Each cloud of rows lies close to a flat space through zero, with a little noise off it, and is much wider in some directions of that space than in others. After each cloud: how many dimensions does that space have?

[[ -6  -4  27  -4 -17  19  25  11 -12  17   8   7  29  -7  10  -3   0  16
    1]
 [ -8  -3  -9  24   4 -17 -14 -16  13 -26   1   0   9 -11   7 -15  -5 -17
   17]
 [-19  -9 -30  -6  -2   7   5 -32   2   3  -1   0 -15 -11  13 -12 -26   3
   16]
 [  2 -14   6  10 -20   8  42   8 -37   6  11 -30  28 -15 -11   3 -14 -32
   -6]
 [ -6   7   0  23  15   7  -2   7  13   0  10   3  12   5  17 -11 -17  -5
    0]
 [ -2  -5  -4  12   8 -27  12 -16  18   2  16  28  27  -4   8 -12  -5 -23
  -11]
 [ -6 -20  23  -2  -8  14  16  16  -4  21  15  36  34 -13   3   6  13  11
   13]
 [  6   0  10  -3  -9  47   3   4 -35  14  -3 -49 -32  14  30  -6 -29  20
   23]
 [ -2   3  26  14 -19  15  28   3   9  22  -3  39  37   2   9   5  -6  12
    3]
 [ -8   2  -2  -5   3  22  11 -11  -9   7  -3 -20 -26  11   4  -3  -9   5
    4]
 [ -6  13 -12  -2   7  30 -17 -19   2  -4 -10 -23 -46  12  38 -26 -29  33
   25]
 [ -3  -3   2  -8  22 -13  -6   3 -12 -36   9  10  18 -21 -18   7  30  20
   -8]
 [ -5  24  -7  -5   8  -8 -12  13  18  -3  -6  -8 -32   4  -1   3   8   4
    7]
 [ 19  13  -2  22  -5  -4 -13   7   6  -6 -13 -11  -6  12   2  -2 -13 -15
    0]
 [ -2 -18   6  34 -16  26  29 -27   4   0  -5  19  26   2   6 -28 -25 -13
    8]
 [ 13  -9   4  -4  25 -14 -17  22 -10   4  20  13  12  -2   5  20  11   2
   -4]
 [ -8   2   4  -4 -17   3  13  -4  24  10  -9  22   2   1 -13 -17   9  -1
   -6]
 [  6   9  16 -11 -29 -15  25  -4   3  18   1 -22   2   7   3 -27   1 -25
  -22]
 [  7  11  -4  -1  23  -4 -26  21 -15 -15   9 -26 -12  -1  13  12  -3  12
    4]
 [-17 -14  17   2 -19  14  25 -27  16  23  -3  33  33   9   7 -14  -4   3
  -12]
 [ 16   0  -2 -13  11 -10   7  10 -18   9  11  -7  -8   4  -4  17   3  -5
  -13]
 [ -1  10 -13   4  18  -4 -41  -7  18 -35 -12   3 -22   0   3 -11   8  24
   11]]
 -> 13

[[ -1   2   2   4  -6   3   4  -6   6  14  -3  14   3   0  -4  -6   0  17
    3]
 [  8   4  -3 -10  -3  -8   5 -16   1  -4  -2  16  -1  -2  -5  -2  17   1
    4]
 [ -6  -7 -15  -9  -4   0  -9  16   5  -1   9  -8  -1   2 -10  -4   7  -7
    2]
 [ -7 -13  -4   8  14   3   0  10  -8  -5  13 -20   3   9   7  -8 -15   1
    6]
 [  9   5   1   3  11  13  -3   7   2 -13   7  16  -8  -8  13  -3  13 -13
  -12]
 [  8 -23 -19  -7  11   4  -2   4   8 -16  23   2  -5   0  14   0   2  -1
   -8]
 [  2  -4  -1   1  -1 -11   5   4 -14  -6  -3 -17   2   4  -5   0 -35   0
    1]
 [-13  -2   0 -14 -12  20  -7   4  -8  -3   1  -6 -12  11  -1 -11  -7  -6
   -2]
 [ -4  14  16   5   0   6 -11   2   4   5  -3  -7   0 -10  14  26  -6 -13
  -13]
 [ -3  -1  -2  -7 -11   4  -5  -2  -9   1   9  -8  -3  10   7  -5  10 -20
   -2]
 [ -6   2   3   7   3  12   3  14  -2  -1   6 -24   0  15   7 -10   5 -21
   -1]
 [ -8  11  -3  17   9  12   1  15  13  18  18  -8  10   8   7  -9  19  -6
    7]
 [  3   3  -8  -5  -4  -2   6   0  -8  -6   4  -5  -1   6  -5 -10 -11  -5
    3]
 [ 12   1 -17  -7  -8  -8   2   6   4 -13  20  11   9  -6   4   9   3   0
    5]
 [ -1  19   6   7   7  -8  -1  -2   2   6  -7   1   6 -13  -8  12 -12   6
    4]
 [ -1  -1   5  -4   3   2  -2   2 -16 -20   3 -13  -4   2  12   6 -15 -13
   -2]
 [ -5  10  15   8  -4 -13  -7   1 -17   0  -5  -4  12 -10   6  18  -7   3
   12]
 [  2  -5  -4   4   5  -5  -1  -3  -1   3  15 -12   4   3  12   5  -2  -8
   -1]
 [ -2   0   5  11  -1   8  -8  20  -5   0   4  -3   2  -1  10  -3  10 -14
   -3]
 [ -3  -5  -9  -1   7   7  -1   9  13   2   6  -7  -4   3  -2  -2   3  -1
   -4]
 [ -2 -12  -5  12  -1   4 -15  18 -10  11   9  13   0  -5   6 -20  25  -8
    0]
 [ -1   0   8   1 -18  -2   6  -2   2   5  -9   5  10   5  -2   1   8  10
   11]]
 -> 12

[[-13  -3  -1   9   3  11   6  -9   3  11  12 -13   0   5   4  10   0   6
   -6]
 [-12 -11   0  -9   6   7 -18 -17  11  -4  -8   2  13   5   7   2   0   4
   -5]
 [  5   1   3  -6  -5   5 -10  11   4   4  -4  -2  -6  -5   1  -7  -5  -2
    4]
 [  4  10  -2   9  -4   9  15   1  -5  12  12 -10  -8  -5   0  -1  -3  10
    3]
 [ 10   4   4   0 -10  -1  -5  22   3   9  -4  -5  -9 -12  -5 -13  -6  -5
    5]
 [ 16  -5   6   2  -1 -11   2   6   1  -7  -4   1 -10 -11  -5  -6  -4  -6
    2]
 [-12  13  -6  -2  -5   6  -3   5  -5   8   1   1   9  10   2  -1   2   2
    1]
 [  6  29  -6  21 -14 -14  31  30 -21  17  15  -2  -4  -4 -11  -8   2  -2
    6]
 [  7   2  -3   7  10 -18  21  -7 -11 -12  11  14   1   3  -3  10  10  -3
   -3]
 [-12  16  -5 -18 -21  27 -32  21   3  15 -25 -14   3   6   3 -19 -13   6
   14]
 [ -1  32  -8   4 -20  -1   7  24 -20  10  -7  -3   0   5  -8 -17  -6   1
   14]
 [ -7 -24   5 -11  18   5 -19 -37  22 -10   0   9  13  -1  10   8   3   5
  -11]
 [ -6  17  -6   3 -10   4   5  21  -7  16   5  -4   0   5  -2  -4   1   0
    4]
 [ -2  23  -6   1 -10  -3   4  12 -13   5   0   4   2   5  -3  -9  -1   0
    8]
 [ 26  20   2  18 -14 -20  25   9 -19  -5  -1  -4 -15 -17 -15 -19 -11   1
   13]
 [ -7   5  -1  -1   0   6  -1  -9  -4  -1   0  -2   1   8   3   2  -3   4
    2]
 [ -5  11  -6   6  -9   7  10  21  -8  13   3 -10  -3   3  -3   0   1   1
    4]
 [ -4 -10  -1  -7   2  14 -14  -1  16   9  -3  -3   8  -8   4  -2   3   7
   -3]
 [ -3 -10   2   2  -1   6  -3  -5   6   0  -4 -11  -2  -3   0   1  -4   3
   -2]
 [ -4   2  -3 -13  -6   7 -19  12   4   2 -14   2   6   3   2  -7  -1  -2
    4]
 [ -4 -27   6  -5  15  -3 -11 -23  15 -15  -6   3   6   0   4  11   3  -3
  -11]
 [-12   8  -8  -1   5  -2  11   4 -13  -2   7   8   4  21   3  16  11  -5
   -2]]
 -> 8

[[ 18  -2  14   5 -11  -3   1 -24 -13 -11  12 -19   3  -5 -19   4  -3 -38
    1]
 [  4  10  15  -8   6  -1  15  17 -12  19  -7   1  16  39   3  -2 -28 -16
    0]
 [ 11  10   3  15  -2   9  -7 -39  33   3  16  17   6 -21  -5  25  -1  11
  -12]
 [  5  12  -8  13 -13 -12 -33  -9  16  -1  -1  -4 -30  -1  28 -17 -38  23
  -10]
 [ -6 -18 -15  -5   2   0  11   5   5  12  20   8 -12 -12   8   3   5  12
   -3]
 [-41 -56 -16  30   3 -31  -6  43 -45   3  -1  16 -34  12  12 -18  23   1
    3]
 [-17  -1  -8  -5 -22  10 -17   0   5  14  17  -8   2  -6  13 -30  -2   0
   -2]
 [ 13  21  12 -14 -13  -8  10  24 -18  15  25  -6   3  -3  -6  29 -11 -20
    0]
 [-16   4  -4  10 -16 -11   0 -42  -4  26  16  -2  -4   0 -10  -1  23 -21
   27]
 [  2   2 -18   6   6 -15   6 -31  10  -2   1 -13   5  14  -8   8  31 -32
   18]
 [-17  22  -7  12  -9  16 -13 -18  26  -8 -13 -26   6 -32  19  14   2 -26
    4]
 [-19  -8  32  -8 -17   8 -20  22 -28  -5  -8  17 -22   6   6  -1  -5  -6
  -16]
 [-21  -2  -8  21  -7 -23 -12   7 -26 -28 -12   4  -9   0  12  -4 -14 -21
    3]
 [  4   6 -26  19   5 -10  14   5  10 -10 -11  -1   9  13   1  16  -5   5
   -9]
 [  3  23  10   2   5  16  11 -35  14  -5  10   1  14  -7 -29   3  14 -20
    4]
 [-28 -11  18   0   6 -17 -19  -1   7 -27  -2 -18  -2  18  10 -17  13  -7
  -22]
 [-19  11  19   9  22   5  13  15   2 -10 -15  -8  26   4  -7   2  -6   4
  -17]
 [ 19   9  22 -13   5  18  -6  32   2  -4 -12  -7 -10  -3   4 -14 -18   8
   -4]
 [-38   2 -16  10  23  27  -8  23  -3 -36   2  -2   4 -41   3   2   7 -21
  -26]
 [ 27 -20 -12  11  18 -11   8  13   8 -28  -3   4  23  -7   5  13  -3  -3
    1]
 [-12   3  -8  13  12 -24   1 -18  -8  14  -3  -5  23  15 -16  16  47 -30
   32]
 [ 14  -3   8   9 -11 -14  17   8  -4  25   7   7  -6   3 -15  -5  19  13
   31]]
 -> 17

[[ -2  -4   8 -15  -5   6   6  -6  -7  12 -21  13   9  13  -5   4 -10 -11
   -3]
 [ 10   2  13   9  -2  -4  -2  -3  15 -13   1  -7   1  -7   2 -20   4 -19
  -17]
 [-18  -8  20 -10  -6  -6  18 -22  -5   3  -7   9  13  21 -15   7  -5  -8
    8]
 [  6 -25  13  22  25   4 -10 -10  -9 -15  -3   2  -9   0 -29  -7 -26  -2
   -9]
 [ 18 -19  -8  16  12 -10  -7  -7  25 -13   6 -15   5 -27   8 -13  -5  -1
    1]
 [ 22  12   8  19  -9 -12 -28  -3  15 -10 -12 -30   4  -7   5 -18 -12  -8
  -12]
 [-11   9   7   3  -6  -8 -17   6  -7  14 -11  16  -5   2   4  -5   1 -23
  -21]
 [  8 -23  -6   5  17 -20   0 -19  -5  -3  12   9 -13 -12  31 -17  -2 -23
    7]
 [  7   2  -6 -20   3   0  20 -16  10  -7  15 -17   9  12  15  -2   6   9
   12]
 [ -3   1   2   7  -8 -18   0  -3  15 -11  -7  12  -4  -5  18  -5  15   0
    2]
 [  1   7   9  -5   2   2  -3   6  -9  11 -11  19   0   1   7  -2   9 -11
    9]
 [  3  -1  19   0 -24  -9  -7  -6  -9  -1  -2   1  -5  -1   0   2  -7 -15
   12]
 [ -6   6   3  -6  -3   7 -26   7  -9  12  -7 -11   6  15 -17  21  -1 -21
   -8]
 [  3 -13   2   5  22   1  12  -2   0  -7  11  -5 -17 -12  -2  -5   7  12
   10]
 [ 17  -4  -7   1  13  -5  -4  -6   4  -4  -7  -2   2 -22  17 -23   2 -27
    9]
 [  2   9  10  40 -11  -6 -10   3  -1 -12   2   0 -18  -1   5 -11  22 -17
   -2]
 [ -2 -14  -1  19   9  -9 -26   4 -14  -1  -7   2   9 -10 -26   0 -13 -27
   -1]
 [  6  -3   2  -2  -4   2  -8   2 -14   6   2  -7  18   2   1   5  -6 -23
   16]
 [ -2   0  -4   6   6  15  -4  -7  19  -7  13  -3  -5  -3 -11   1  -1  -2
  -15]
 [  2  10   0   1   8 -10  -4   5 -10  -9   5   3 -18 -10  25  -7  29 -18
   23]
 [ 17   1   7   0   1  -3 -17  -3   5  -1  -6   3  -9   8  -6 -10   9 -15
  -12]
 [ 12 -11 -11   2   6 -13   0  -1   3  -2   4 -10   9  -7  15  -5  11 -10
   10]]
 -> 17

[[ -3   1   9  -2  -3   0   9   4   5  -1   9   8   2   4  -1  -7   2  -6
   -2]
 [ -5   8 -12   8   5  31 -13   4 -30   0 -47 -23  -6  -7  19  16  -5  -3
   -4]
 [ -2   0  -4   4   5   7  -7   2  -9  -1 -13  -7  -1  -2   7   6  -2   5
    2]
 [ -1  -5  -2  14  23   1 -19   1 -14  -4  -7 -12   1  -4  15  10  -4  26
    9]
 [ -3  -2  -3  -9 -21  -2   7  -4  22   9  23  21  -6   3 -20 -15  10 -21
    2]
 [ -3   3   8   4   6   9   4   4  -9  -3   4  -5   0  -2  12  -3   3   3
   -4]
 [  9  -6  -8 -11 -18 -20   6  -9  24   6  18  13  -1   0 -23  -7   2  -9
   -1]
 [  3   7  -9   1  -4  15   1  -1 -17   0 -21 -17  -4  -8   8   6  -2  -3
  -13]
 [  3   1 -12  -5  -9  -1  -2  -3   3   3 -18  -1  -2   0 -10   6  -4  -9
    0]
 [ -7  -5 -13  12  18  11 -30   1 -14   1 -31  -7  -5  -2   7  16  -5  12
   18]
 [ -2  -2 -13   8   6  11 -19  -2 -10   3 -16  -8  -6  -6   4   8  -1   7
    6]
 [  9   3   9   0   4  -5  14   1  -8  -7  14 -11   7  -3  14  -3  -1  12
  -14]
 [  1  -6  11   6  10 -13   1  -2   8  -2  38   6   5   0   2  -9   6  17
    3]
 [ -7   5   5   6   8  18  -2   6 -16  -2 -10  -8  -2  -2  15   1   2   1
   -3]
 [  3  -4  -5  -3  -2 -13  -3  -3  11   2   0   6   1   3 -11   1  -3   0
    5]
 [ -9   3  -4  12  17  23 -17   6 -24  -3 -33 -15  -3  -3  18  13  -3   7
    6]
 [  6   0   2   5   7  -1  -1  -2  -8  -3   8 -11   2  -5  10   1   0  15
   -7]
 [  5   1  -5  -2  -4  -2   2  -2  -1   0  -9  -6   0  -1  -2   4  -3   0
   -5]
 [ -6  -1   5   9  18   8 -11   5 -12  -4  -8  -5   1  -1  13   5  -1  12
    8]
 [ -1  -2 -23  -9 -22  -1  -9  -8  16  12 -17  10 -10   0 -26   2   1 -22
    7]
 [ -1   4 -13  -3 -10  13  -3  -1  -6   5 -20  -7  -7  -5  -2   4  -1 -12
   -5]
 [  4   2  -2  -4 -10   0   8  -2   3   2   4  -1   0  -3  -4  -5   2  -8
   -8]]
 -> 5

[[-18  20   8 -37  15  -6  -6 -16  40  -7 -10  -7  -5 -17   9  14  -8  36
   20]
 [  4 -10   8  36  25  -3 -50  33  -4  -2  16  -5 -21   1   0  -8 -37 -24
  -35]
 [ 22 -10 -20 -19   1 -11  11 -31 -20  -3 -20  26   0   4 -22   7  32 -15
    6]
 [ 28  -2 -23  22  13  -3 -23  12  15  -9  30  -2  23  38  28 -17 -13 -18
    5]
 [-15 -12 -18   0 -23   6   7 -19  12  -6  -4  -2  13  21 -12 -10  -2 -27
   -9]
 [ -4   4  16   7 -11 -15 -18  10  12 -19 -20   2 -15   0 -54 -25 -24  14
  -16]
 [ -1 -11  39  -4   8  -1 -18  12  16  25  18 -36  -1 -11  26   9   6  -4
   -7]
 [-26  11   3 -10  13  -2  10  -9  17  19  15   7 -30  -4 -20   7  -1 -15
  -24]
 [  4  18 -18 -19  48  -4  17  19  16  18  21  34  -7  -9  26  22  25  -2
  -22]
 [-26  11   6 -11 -12  14  24 -33 -12  13   0  -2   5  -8   5  -8 -13 -28
    4]
 [-47 -35  29  27   9 -31  17   7 -12  -8  27   0 -16   6 -15 -23 -45 -26
    9]
 [ 14   9 -12   1  16 -10  21 -19   8  24  21   9   7  -6  -1   0  -7  -8
  -22]
 [ -6  -5 -33 -39  10 -21  -4   9  14  -4   4 -18   7   0 -32  26  11   9
   -5]
 [  8 -50  14 -20  22   9 -15  14   3  10   2   6   8  38  -4  19  26  -2
    2]
 [-33 -16  -7 -17 -10 -21  13 -17 -22  21 -29  28   6  17 -11 -11 -18  -6
    1]
 [  1  39  33  -9   6  -3  10  16 -18  15  27   1 -29 -14  25   0  16 -30
   -5]
 [ -5 -30   9  16 -30 -28 -10  30  -2 -20 -16   2  -3  14  27  -6 -10  -8
    1]
 [-34  10   3   1 -29  -2 -17 -36   2  32  -6 -39  -1   0  -7 -15  -2  13
   26]
 [ -8  14 -17 -20   7  13 -40 -28  13   6 -21   0 -29  -4  12  21  43   2
   20]
 [-31  11   9 -29  -7 -23  26   1  22  16 -20  23  -6  -2 -19 -10  41   7
   -4]
 [-14   1  19 -23 -40   1  43   8  -3  10  -3  25 -21  29  18  19 -18 -14
  -27]
 [ 15  14 -22  21   2  13  10 -14  -1  11  19  12 -11  15  12  10 -11  10
   -3]]
 -> 16

[[  8  -2  12   5  15  -5  -2  -3   3   6  19 -12  -2   2  -2  -6  -4  16
    0]
 [ 43  36 -32 -10  30 -15   4  18 -19 -17  39   3   7  32 -17  -6  18  -5
   15]
 [ 23  12 -29  -1  -3  -1   7  13 -26 -17  -3  11  11   7 -17   7  13  -4
   14]
 [ 30   4  -9   4   8   1  -7   1 -11  -7  12  -5  -3   3 -29  -4  25  28
   14]
 [  8 -10  -2  16 -20   2  -8   5 -15  -1 -11   5  -6  -5 -12   4   8  11
   -5]
 [ 16 -10  25  28  -8  -1 -24  24 -15   5  21 -21  -6   5  14  -3 -17  13
  -27]
 [  4   3 -17  19  -3   2  -2   3  -3  -2  -2  -5   9  12   7  -4  -9  -4
   -3]
 [ 16   1  14  12  -2  -9  12  10 -16 -14 -23   1  -5   3   0  -7 -14 -10
   11]
 [ -3   3  -3   7  -3  -7 -17   9  10   2  15   7  -9  20   4 -13   1  -5
  -16]
 [ 20  -8   4  23 -24  26   5  14 -25  -2 -10 -20   1  10  -3 -10   2  11
    0]
 [  5 -14  11  -3  13 -23   3  16  -5   6  46   6  -6   3 -12  -8  -8  22
   -7]
 [  0   5  39 -21   6  25  16  -8  13  -4 -33 -11 -10  -6  14 -14  -4 -15
   21]
 [ 32  14 -12  -7   3  31 -47  16   0 -15   1  -2   4  -1  -3   5  29   8
   -3]
 [ 11  -1  13  11 -16   5  -7  12 -26   0  -6 -13   1 -14   4  21  -2  -2
  -11]
 [ 10   4  21 -36   8  16  24   9   4 -20 -31  16  -6   2   1 -20  -1 -24
   34]
 [  3   3  -1 -15   2  14   6   3   3  -4  -5   1   8  -2   3  -3   4  -5
   11]
 [  6 -22  22  -8  -9  13 -16  19  -5 -18 -34  12   5 -33  15   8 -18  -6
    4]
 [  8   3  -4 -21  23   8 -15   1  27 -19 -13  22   2  -1  -2 -18   8  -4
   22]
 [-19   2 -49   5  -7  -9  -2  -2  -6   7  21  10  23   2   2  22   0  -5
  -14]
 [  8  17  -9  21  15  -6  15 -18   0   8  17 -26  -1  27  -6 -13   3  13
    4]
 [ -5 -16  -9  14   5   8  -9   0  14  -1   3  -2  14   4  10 -15 -16  13
   -1]
 [ 12   1  24 -15   0  16  -5   6   9  -5 -13   1 -15   1  -3 -15  14  -2
    9]]
 -> 10
